All groups share one centre, and each spreads out both ways along 11 directions, with some noise.
Known rows, each followed by its group:
[-20  -1   0   0   0  29 -13  10  16  15 -19  18  26   4 -23 -33  29   4
  12 -31   9]
S
[ 25 -18   7 -41 -24  11  -7  -4  13  34   0  28  25 -12 -23   3  13 -23
   6  52   0]
L
[  5 -10 -14 -18 -11 -23  20  -8  39 -13  42 -27  24 -22  20  36 -27  -8
 -28  35 -18]
J
[-14   4 -33  20   0 -17  21  -8  18  -2   0  21  11  22  -7 -55  28 -22
  12 -21 -13]
S
[ -5  -7  31   0 -18  13  19 -57  -2  12  24   5  39  17  -9 -16  -1 -11
  30  21 -28]
X
[ -4  18  -3   5  -9  15   9   8 -10  -7 -24  41  27   9  -7 -20  -6  -3
  17   8  -1]
D
[-25 -32   8   5 -24 -16 -20 -61  -2 -32 -22   0  14  25  48 -25 -47  29
   3 -23   3]
F
[ -6  23   1 -20  -2  18 -20  41 -10  -3  40  17 -25  -3 -32   4 -22 -33
  24 -14  12]
J
[ -6   4  17 -20   3  10 -37  26  28   4  19 -15  20 -31 -27  17  -2   3
 -20 -13  -5]
F
[  9 -46  16 -25 -10  18  -2  -8   3  15  -4   0 -14  13 -19   7   3 -15
  14   6  17]
L
[ -8  -4 -51 -10 -25 -16  -4  36  30 -11  22  13 -13 -23 -19  -7 -13 -11
 -13 -13   2]
D
[  2  -1  26  10   0 -27   4 -13  11 -17  27 -26   4 -11   1   8 -23   4
 -13  10 -30]
X
[ 12 -23  19  39 -29   5  36  -5 -14 -36  -3 -13  21  -7 -29  39 -15  32
 -18  -6 -36]
D
[ 18  -9   2   2  -2 -21 -13  35   9  11  23 -19 -58  -8 -13   9  18 -17
  -7 -26   9]
X
[-21   8  -1  11   2 -19 -19 -33 -57 -25 -27  23 -28  14  10 -41 -54  26
  18  17  -7]
J
[-48 -13 -21   4  26  28  28 -31 -25 -14 -31  -3   7   5 -26 -34 -28  42
  18  25  -1]
F
[ 33   1  39 -28 -17 -16 -45 -13 -18  59 -21  25 -23 -13 -11 -33  25 -11
  14  50  -2]
X
[  1  15  12  10   5   4   8   8  14 -25 -10  33  68  11 -21 -10  -1 -27
   0  -3 -23]
X
[ 17   5  -5  26 -16  -8  25  41   1   8  -4  27 -27  -1 -37 -24  30 -17
  16  -9 -10]
L
[  6  11  26  17  43 -21 -45  -3 -29  10 -46 -10 -29   1   4 -32  22  22
 -17  -8   0]
S
[ -9 -21  -7  23 -28 -31 -10 -44   3 -10 -24 -28  -3 -17  40  -4 -10  66
 -36 -10 -15]
J
[  8  17   9  -8  32 -23   3   3  -2  20  20  -7 -19  -7 -28 -23  15 -33
   8  39 -21]
S
[  1 -44  -1 -15 -32  -6 -35 -37  38  26  -8   2  36   5  -8 -28  34  -6
 -11 -28  -7]
D
[ 15 -40  22   2 -19 -20  52  13  42   4 -17  29   0   6 -25 -36   4 -32
  27  54 -12]
J
[  5   1  15 -32  42  19 -14  22 -15  16  27 -26 -32  -5 -34  24  -3 -23
   6  21  14]
J
[ 18  18   9  18  10 -47 -32  24  -5 -37 -14  29  10  10 -11 -17 -14 -34
 -20 -23 -24]
F
[-13 -27  12   1 -34  14  19 -12   9 -10   2  -6  17 -22 -25   4 -29  35
   0  24 -18]
X
[ 17 -12   1  17  22 -15  44  -7  -5  15 -15  -6 -39  39  26 -12  38 -29
  20   8  15]
L
[ 28  31  -6  -7  -2 -12   4 -10 -11  27   3  31  13  10  11 -13  24 -35
  18  32  -7]
D
[  7 -25  10   2  -1  -1  37   4  16 -20 -26  10  22  12  17  19 -17  -8
  -1  26   4]
L
[-13 -15  32 -10  37  -2 -23 -25 -52  15 -17 -21 -66   2 -25 -31 -27  22
  22  41   3]
S
[ 17  20  28  12  40 -28 -41  11 -34 -15  -6   0   1  -3 -40  -9  -3 -17
 -19  -4 -31]
F
[-27 -24  29 -24  46   8 -28 -23 -32  16   8 -35 -50  -2 -47 -31 -24  13
  20  29   1]
S
[-26 -13 -47 -26  29  -8 -48   3  16  -4  -9   5   5  16  -3 -32   6 -25
 -15 -45  21]
J
[ 11   3 -11 -36  15  42 -49  49 -22  34  -4   7 -25 -21 -46  24  21  -3
  -5 -14  32]
X
[  4  37   7  26  -1   4  20  10 -23 -29  -5  12  34 -12  -2  19 -22  23
  -7  18 -25]
D
[ -2 -24 -35  15 -33 -25   3 -21  10   2   4   4 -13   8  15 -21  16   2
  -8 -30  -6]
X
[ 15 -12  17  -9 -12  -3  16   7  30   0  10   3  27  -3   1  16   3 -23
  -1  18  -8]
F
[ 11  -3  14  11  -8 -41   8  -1  38  26  22  -8 -10 -11 -19 -42  35 -20
   3  14 -31]
S
[ -4 -18 -16 -18 -21 -24  -3 -72 -12   0   4  -1  20  -6  19 -13 -37  19
  -6  52 -24]
L
[  8 -29   4   6 -12  13   9 -15  19  28 -15  -4  13  10  -7  -9  50  -1
   0 -19   2]
L
[  3 -38  15   4  -8  -7 -28 -36 -15  -1 -51  -1  15   3  -1 -14  -1  35
 -20  -3  -8]
F
[  5 -11  13  -3 -40  -7 -13 -41   8 -21   4  36  69  22   7  -6 -18 -25
   2 -17 -25]
J
[  2 -12  46  10   6 -19  21  24  51  -9  18 -22   5  -6   0   1   4 -18
   1   4 -13]
L
[ -4 -40  38   8 -18 -19   9 -13   3 -31 -23  25   1  23 -19 -35 -38 -17
  21  11 -13]
D
[ 30  -1  10  13 -10 -23  13   9 -37 -21  42   6 -32  -2 -38  30 -27 -26
   2  16 -31]
D
[  9 -10   6 -16  25  15  -5  -1 -15   6  44 -31  -2  -4 -52  37   1 -22
 -11   3 -14]
L
[-14 -16 -38  25 -19 -21   8  -3  24  -3   6   6  -8  16  -9 -44  28 -11
   1 -52  -7]
S
[ -4 -14 -12  44   0 -31  19  39  14  -7 -49   0 -55  -8  -6 -42  25  33
  -9 -20   3]
D
[-20   7  11  21  14 -17  -6 -16 -25 -13  12 -12 -33  10 -16 -32 -16   8
  15 -14 -16]
F
[-19 -13  39 -16 -50   4 -64 -38  19  25  17   6  -9  11  21 -42  -4   3
  26 -59  12]
S
[ -8 -19 -22  -4  17 -14 -22  14 -11  -8 -43   6 -30  -3  -4 -19 -12  16
 -14   5  18]
F
[ -6   7 -24  -9  16 -39  -1 -23 -17 -32 -21  32  14  14  16 -31 -47 -22
   2  44 -11]
X
[-45 -29  -3   0  -6  41 -10 -25 -12 -37 -18   0  36  19  -5  -1 -39  33
   6 -46  13]
F
[ 20  -5  65 -27  33  15 -47  -9   1  28  -8 -14  20  15  -2  11  24 -30
  -1  -1   9]
X
[-25 -29   1 -18 -25  -2 -40  25  55   6  -6   2  -4 -18 -17 -38   0   5
  -3 -37  14]
D
[ 11 -34  46  22 -60   3  33  12  39  25  28  -9 -29 -15 -37 -13  27   7
  26  -9 -18]
X
[-33 -26 -22  -7  33  -2  -9 -14   0  -5 -41  -6   6  -6 -31 -48  -7  27
 -11  17  -5]
L
[ -8 -47 -11   8  31 -11  13 -38   3 -10 -26 -16  28  18 -29 -23  14   0
 -19   6 -20]
J
[-32 -17  20  12  32   5  -6 -21  -7 -28 -35 -13  24   1 -17 -25 -24  34
  -7   0 -15]
F
[  0  27  -2  33 -37 -38 -22  28  -7 -18  20  31 -31  -3 -20 -40  -8 -13
  10 -45 -26]
L
[-16   9 -20  27 -25 -11   9   4 -23 -44   1  12  -8  -7  -6  -2 -44  30
  -5 -12 -17]
J
[-24 -33  28  23   6   0  24 -14  13 -38 -38   6  32  17  -7 -27 -26  17
   7  -3 -13]
X
[ 11 -15  18   6 -20   2  13   3  31  11   3 -13  28 -29 -20  16  20  21
 -18  12 -22]
S
[  5 -35 -20  10 -35 -29  -4  28  58  12  13 -23 -30 -32 -13 -10  31  12
 -28 -29  -7]
D
[-30 -10  -3  13 -15   0  11  -2  10  -8   8  -1 -24   2 -15 -40 -11  15
  23 -20  -3]
F
[ 12 -22  22   8 -45 -23  -6 -24  26   4 -17  -1  12 -12  33  -5   3  25
 -13  -1  -9]
J
[ -3 -54 -18  -1 -40  24  25 -10   4 -21 -32  29  38  10 -23   9 -14  10
  -2  -2   1]
L
[  8   5   4   0  28   7 -52  -2 -45  -2 -38 -15 -16   3  19  27  -1  26
 -28 -28  21]
J
[ -6   3  12  28  -1 -22   0   3 -14 -33 -24  45  19  22 -36 -48 -14 -22
  14 -10 -28]
F
[ -5  38 -55  -1 -35  16   0  17 -23  13  27  47   2 -19 -54 -24   7  -6
  17   0 -17]
X
[ -5 -12   8  -2  37  -8 -14 -13 -41 -37  -6 -11  -5  11 -18  15 -45  -1
 -13  12 -10]
D
[ 25 -15   8  28  14 -43  28  -7 -11 -38  15 -36  -9 -13  -4  41 -23   9
 -39  28 -38]
D
[  9 -12 -13  16 -40 -31  43  -9  49  14  45  -3  11 -14 -19 -26  29 -18
   5  10 -39]
S
[ 25 -38  21  18 -26  18  50  10 -15   3  -5  -3 -48  26  -1  30  11  -9
  28  -4  20]
L
[ 28 -17 -12  13 -17   4  48  23  20 -20  -4  10  43   0 -10  46  13 -16
 -19  11 -11]
S
[  6 -29  10  -2 -26  13  -5   8   2  11  -4  21  -8  10 -35 -10  13 -17
  17 -19   6]
D
[ 10 -49  -5   7   3   2  52 -21 -12 -26 -12   9  16  31 -29   9 -14 -26
   7  27 -15]
J
[ 13 -12  20  13   5 -18  34 -50 -17  -9   7 -25  13   1   5  14 -17  16
  -7  52 -36]
S
[-12   7 -39 -16 -26  22 -17  -7  -3  26  41   4  -9  -5 -19  -7  15  -7
  12 -35   7]
X
[ -3  19 -35  17 -31 -33  -1  22  34 -35  31   9  32 -20  -4   7 -10  -9
 -32 -37 -27]
J
[ 31 -38  32 -18 -36  12  25   9  23  28  17  11 -14  10 -12  19  15 -39
  29  21  12]
L
[  8   6  12  28 -21  11  -7 -35 -27 -12   3  10  64   2 -36   5  10  16
 -17 -26 -48]
F
[ 18 -18  31  19 -20 -15  -4   4  32  15 -22   0  16  -5   1 -13  38   8
 -10 -19 -13]
S

New rows, each followed by its group:
[-26 -24 -22 -23  29  -3 -21 -22  17 -17 -19   0  57  -8 -27 -25 -21   4
 -27  22 -15]
L
[ -9  18  74 -13  27  -6 -29 -39   0   9  14 -12  25   8   1 -29 -14 -13
  20  23 -22]
X
[-12 -63  13  -9  -3  26  35  11  33 -16 -43   2  30   5 -23   3  -8   9
   1  19  13]
L
[ -3 -28  16  -3   5 -15 -15 -22   2 -36  -9 -10  36   6   9  19 -37   2
 -26  -3 -14]
S
[ 28  -1  24  -1  14 -26 -20 -23  -8  18   2  -2  -1  20   8  -6  25 -32
  -3   4 -10]
X
[ 10 -13  18 -17   0 -24  -7  -9  29 -11 -28  24  26  26  50 -11 -14 -33
   1  11  16]
L
[-19 -25 -17   5  34  23 -11  27 -14 -32  -2  -7   8  14 -65   5  -6 -13
 -12 -49  -2]
L
[  1 -13  16   2  10  15  -9  23  38  33 -40   0  26 -11 -21 -29  63   8
 -10 -12   2]
L
[ -7 -30  13  29   3  35  14 -19 -35 -25 -40  12  43  26 -44   2   5  20
   0 -31 -17]
F
[  8 -32  24  16 -36  15  35 -11   0  17 -22 -11  -7 -27 -21   5   2  57
   5  42 -17]
S
[-24 -30  16 -18 -24  30  -7  11  38  -1   1   8  21  -5 -22 -10 -12   5
  16 -16  13]
F
[-21 -48 -21 -40   5  20 -50 -12  -4  10  12 -14 -18   9 -33  -3  -7  -7
  -4 -34  27]
D
[ -8 -21  16 -43  -4  13 -29  10  34   9  37 -29  -8 -17   8  30 -24  -9
  -5  -3  23]
X
[-41   6  -4  17  15  -9  15 -20 -12 -11 -14   8 -13   3 -26 -68 -24  23
  24  25 -22]
F
[-10 -21 -37   3  44  -6  12 -25 -37  17 -41  -5 -43  29  -7 -42  26   3
  10  15  16]
L
[ 32   6   8 -26 -14  -9  24  23   7  -6  -6  43  23  -9  -2  20 -28 -41
   7  76  -3]
L
[ -1 -18  56  -6   1  20 -17 -40 -14  14  30 -35   1   9 -13  16  -6   6
  12 -11  -9]
F
[ -4 -16   1 -29  -2  28 -27  20   1   7  24  -4  31 -41 -90  15 -12   5
 -18  19 -25]
L
[ 35   6  49  -4 -52 -36  18  -7  25  17  51  12  -1 -17   2   5 -10 -31
  19  51 -36]
J
[-13 -27  18  -5  44  -6 -36 -19 -45 -19 -33 -12 -35  30  -6 -13 -26   3
   0 -11  15]
S
[  2  48 -66  11 -16  25  29   6 -13  11  35   5  26 -25  -9  28  26  16
 -11  -3 -14]
S
[ 27  -5 -32 -22   7 -32  -5  29  20  17 -25   8  -8 -31   6   6  11  -6
 -33  50   9]
F
[ 21 -14  28   3   2 -27 -19   9  10  16   6 -18 -25 -15 -14  -1  17  -4
 -14   8 -14]
S
[ -7   6   5  34  28 -36  -8  -5  -7 -35   5 -32  -6   3   3  -5  -7  11
 -27 -33 -25]
X
[  8   0  -3   6  -5 -31  -9  52  41 -24   2   5   6 -24 -15   4  -6 -15
 -28 -13 -10]
D
[ 34   1  10  -9 -49   4 -20 -29 -34  29  -7  24 -12   3  26  21   4   6
   8   8   6]
L
[ 37 -19  68  -8  27  -7 -16  -3 -21  14 -41   4   7  -1 -18   9   3  -9
  -4  57 -10]
X
[ -2   8 -32 -25 -15  20 -21  25  13  10   4  40  23   0 -17  -7  10 -30
   6 -21  18]
X
[  3 -31  19 -10 -26 -33 -17  11  13 -41 -31  42   4  11   9 -17 -62 -22
   2  17   5]
S
[  0 -33   2   1 -14 -61 -28 -40  18  -1  15 -19 -17  -6  -2 -34  -7  -3
 -21  -2 -30]
D
[ 10   0   4 -12 -29   2 -28  12 -11   0 -12  33   2 -11 -17  -6 -14   1
   2   4   0]
L
[ -3   1  50  -9 -58  -7   4   5  18 -12  69   3 -10 -24 -23   6 -55 -10
  30  20 -28]
D
[ 30  -8  32  -2 -28 -22  12 -28   3  33  35 -12 -38   7  22   5  17 -20
  23  22  -7]
L
[ -3 -17  53  -2  26 -10 -22 -15 -28 -18 -32  23   3  30 -30 -36 -27 -23
  21  13  -9]
F
[ -5 -23  -7  22 -41   8 -26  19  18 -13  -7   6   3  -3 -17   0  11  20
 -15 -78   2]
F
[ -6  -9   6  -4   5   8 -42  11 -52   1  15  -5 -63   3 -45   1 -18   4
  12 -33   9]
L
[  8  28   5 -13  14  17 -33  -3 -54  21  28  -5 -37  -1 -27  13  -3  -7
  12  -1   2]
D
[ 12 -12  40  25  20  -7 -13 -15 -44 -20 -28  16  10  30 -42 -19  -1 -16
   7 -10 -28]
F
[ 13  10  33   9  59 -46 -51   6 -21 -17 -35 -16 -18   0   9  -9  -9   2
 -32   6  -7]
X
[ 27  -7  30 -24 -16  21  -3   9  24  19  26  -4  49 -25 -28  42  13 -12
 -16  24 -17]
L
[ -5  -7 -19  -5   2 -34  27  -4  25  -7   4 -13 -24  -3  41  -7 -18  -4
   0  29   8]
F
[ 17  -7 -23  31  26 -20  26  25  -6  -4 -51   7   0 -15 -35 -17  31  15
 -28  25 -19]
F
[-15 -42  -8 -21  36  11  -2  40  54   9 -44   3  20   1 -31 -26  29 -17
  -9   0  23]
J
[-13   4  -6  46 -23 -56  36  -6  30 -34  16   6  -6   4  10 -47 -13  -3
   4  -9 -40]
L
[ 18  36  19  28   6  -1   2  38 -15  18  26 -18 -33 -25 -40  10  36   7
  -2 -10 -24]
L
[ 32   1   7  -6 -29 -13 -14  -7  11  20  45 -24   0 -17  13  43  20 -11
 -20 -14 -13]
F
[  8  21  49  13  34  -4 -16  55  42  -5  -9 -14  16  -7   1   5  26 -14
 -15 -26   2]
L
[ 18 -41 -25 -33 -52   2  10  26  43  22 -21  41  -2  -5   4   0   7 -25
   7  21  29]
F
[ -5 -46 -30  23  -1  29  32 -14 -29 -11  -2 -11  -4  25 -46  14  18   4
   0 -40  -5]
L
[  8  23  19  33  29 -30 -23 -22 -47 -11  -2  -8  -5   2 -34 -21   3   9
 -12  -6 -45]
F
[ -5   0 -48 -32  10  17  -3  13   6 -21  -6  44  42  25   1   6 -14 -50
   3  -6  23]
X
[-19 -32  31 -10  -4  28 -38  38  36  -3 -43   6  30 -23 -42 -15   1  31
 -13 -25  10]
L
[ 29  23   5  -2 -11 -21   1  36  30 -34 -10  52  68  11  21  16 -12 -58
 -11  -1  -7]
L
[ 14 -16  23  24 -13 -10   9  27 -19 -20 -24  39 -18  19 -39 -19  -6 -21
  19  -9  -9]
D
[ 34  -8 -23 -14   6 -31 -50 -28 -30  -9 -27  -1  21  -5  37  41  -8   9
 -58   2   1]
F
[-22 -16  18  -1  37 -23 -31  -5 -18 -13 -43  -1 -27  -2 -20 -46 -29  19
  -3  20  -5]
S
[ 25  -3 -23   6 -10 -24   4  21  19 -20  10  10  36 -13 -15  27   5 -22
 -38  -4 -22]
D
[-17 -33 -34 -15 -34 -34   4 -20  26 -41 -17  53  45  10  -9 -48 -56 -27
   1  24 -18]
L
[  5 -26   4   1 -28   0  43  34  57  15  19 -14 -22 -11  -1   4  23 -10
  10   1   9]
F
[-31   6   3  18  14 -22 -24  -4  36 -12 -29 -11  39 -26  -7 -50   3  41
 -32 -12 -28]
L
[-15 -10   1 -10 -39   4 -38  -1 -12 -19  15   8  13 -42 -58  -2 -53  38
 -15   6 -31]
L
[ -8 -11  32  24  31   0  10  13 -13 -18 -19  -3 -11  17 -44 -24   1  -5
  11  -7 -13]
F
[ -6  15  30 -19  -3  -6 -46  26 -12 -32  -4   9  10 -40 -17  19 -71  25
 -17  28 -10]
L
[  9 -56  15  33  -4 -21  30 -21  18 -23 -35 -12   7  34  15  -5  18  -2
 -12 -28  -6]
X
[ 19  27  23  20 -48 -17 -31  33 -10  -5  21  29 -28 -11 -13  -6  -6  -4
  10 -40 -15]
L
[ 13  -1  60  26  18 -14 -23 -22  -5   1 -26 -19  24  -5 -12 -11  19  22
 -18  -2 -32]
X
[-23 -38 -37 -19   1   8  35  21   9 -14  -3  15 -41  16 -17 -17 -33 -21
  28  16  32]
J
[ 23 -10  11 -11 -12 -28   1 -28  23  14 -15  21  15  28  55 -16  16 -39
  10  11   9]
L
[ -3  36  40  32  -3 -26 -20  16  -4   4   1  13 -14 -20 -41 -59   7  11
  15   3 -43]
X
[ 24  -7   4   1 -10   9  33 -10 -14   8  -1  12   9  15  -6  16  13 -16
  13  27  -5]
D
[ -2 -16   2 -28 -37   7  -2  -3  35   1  45  -2  27 -15  -9  17 -19 -16
   2   8  -6]
D
[  9  -8  -2  21  26   6  50 -37 -22   3  10 -32  14   5 -18  19  20  11
  -8  35 -30]
S
[-21  14 -14  28  67 -17   5  29 -15 -35  23 -32 -18   3 -54  -9  -1 -13
 -16 -26 -27]
L
[  5 -34  17  10 -27  43 -12   0 -13  25 -35 -11  -2 -12 -28  17  30  51
  -6 -28  12]
L
[ -8 -12  42 -20  35  -5 -22 -28   2 -11  -9 -16  25  11  18   4 -29  -6
  -4  23  -1]
X
[ -8 -30  -6 -36  22   8 -10   9  -7 -10 -11  14  -2   1 -42  -7 -33 -24
   5  35  11]
L
[ 10  16   5  18  -5 -16 -18  29   0 -22   3  24  24  -3 -35 -10   2 -22
 -13 -28 -27]
F
[-12 -23  13 -30 -37  24   5   9  54   9  42   4  22  -1  -7   9  -8 -27
  21 -13  13]
X
[ -7  18 -34  -9  19 -29   9 -21 -11   0   1   0 -11 -14  13 -21 -21   7
  -5  58 -11]
F
[ 38  -4 -25   5   8 -31 -10   9 -30  -5   9   5 -37  25   8  27  15 -49
 -15 -26   7]
J
[-12 -51 -12  16 -12 -15  53 -37  30  -1  10 -21   3   9 -19 -31  14   3
   6  12 -25]
L
[ -3  20   8  26 -32 -41  -1  28  21 -35  21  23   1 -17 -18 -28 -29 -10
  -1 -14 -36]
L
[ 33  -1  47  11   8 -21 -14  13   8  22  -1   4 -11  13 -12 -15  43 -39
   6 -12 -12]
X
[  3   3  35  21  10 -13  34 -31   6  -3  17 -27  21  -2 -10  -4   6   6
   3  29 -41]
F
[ -2  -7  71  39  32 -34  -3 -10  -1 -22  -6 -37 -16   1  -8 -17 -11  17
  -9   0 -33]
X
[ 19 -35 -26  -1 -22 -37 -22  -5  13  -1 -66  18   6 -11  27 -12   7  21
 -41  10   7]
F
[-31 -31  20 -14 -26  41  -9  -7  15  -9 -11   6  32   1 -19  -7 -22  22
  14 -19  12]
D
[-27   4 -19  16  28 -39 -11 -15  10  -8  13 -12 -15   2 -25 -64   5  -8
  -4 -12 -27]
L
[-28 -19   2   8  -4  42   5 -35 -40 -26 -35  12  32  16 -22   0 -32  41
   9 -10  -3]
D
[-13 -19 -45   8   9  -3  29 -21  -7  -7   4  -3  16  -8 -53 -21   4   8
 -11  25 -32]
L
[ 14  51   9  26  21 -27  -8  31 -24   5  10  -2 -39 -18 -15 -12  12   3
  -2   9 -20]
L
[ 13   6 -12  36  19 -38  16 -26 -18 -10 -36   0  20 -12 -13 -25  16  25
 -29  36 -47]
F
[ 15  27   0  13 -13 -24 -27  -5 -24  -3   0  42  29  -7 -48 -36   4 -16
  -3   4 -49]
F
[ 13 -17  23  -7 -13 -16  14  -8  -7 -11  -4  -1  -1 -23 -18  12 -42  17
  -5  71 -22]
X
[ 15 -55  19  11 -24 -43 -13  21  24 -29 -38  15 -24  14   3 -15 -16 -11
 -12 -21   4]
S
[  2   3 -24  -8  44   7 -12  20 -25   3 -41  21  -7  12 -23 -18  16 -19
  -1   4  18]
L
[ 21 -18  40 -23  -7  -8 -14 -36 -21  20  -6  20  -3  18 -11 -19 -12 -29
  26  45  -8]
F
[-31  -5  21  18  37  -1  36   0  -2 -18  -4  -8 -13  12 -27 -40 -18   3
  28  24 -12]
F
[ -1 -21   2 -32   1  -5   3  -2  20  34  -1   5  -4 -28 -43 -34   2  -5
   8  70 -12]
L
[-10  19  39 -28  29  43 -20  18 -28  -7   2  14   5   7 -21  17 -37 -13
  27  13  20]
D
[-20 -22  15 -44 -14  17 -25  40  54   7  16   0  -8 -13  -1  -1 -26 -20
  12  -3  37]
F
[ -3 -28   4 -21 -35  26  -9 -12  10 -21  24  -3  36  -3  -3  43 -35   3
  -8 -15   2]
S
[ -2  34 -43  32  21 -26  -1  -9 -39 -22   6 -11  -2  -8  -6   6  -2  20
 -33 -15 -31]
F
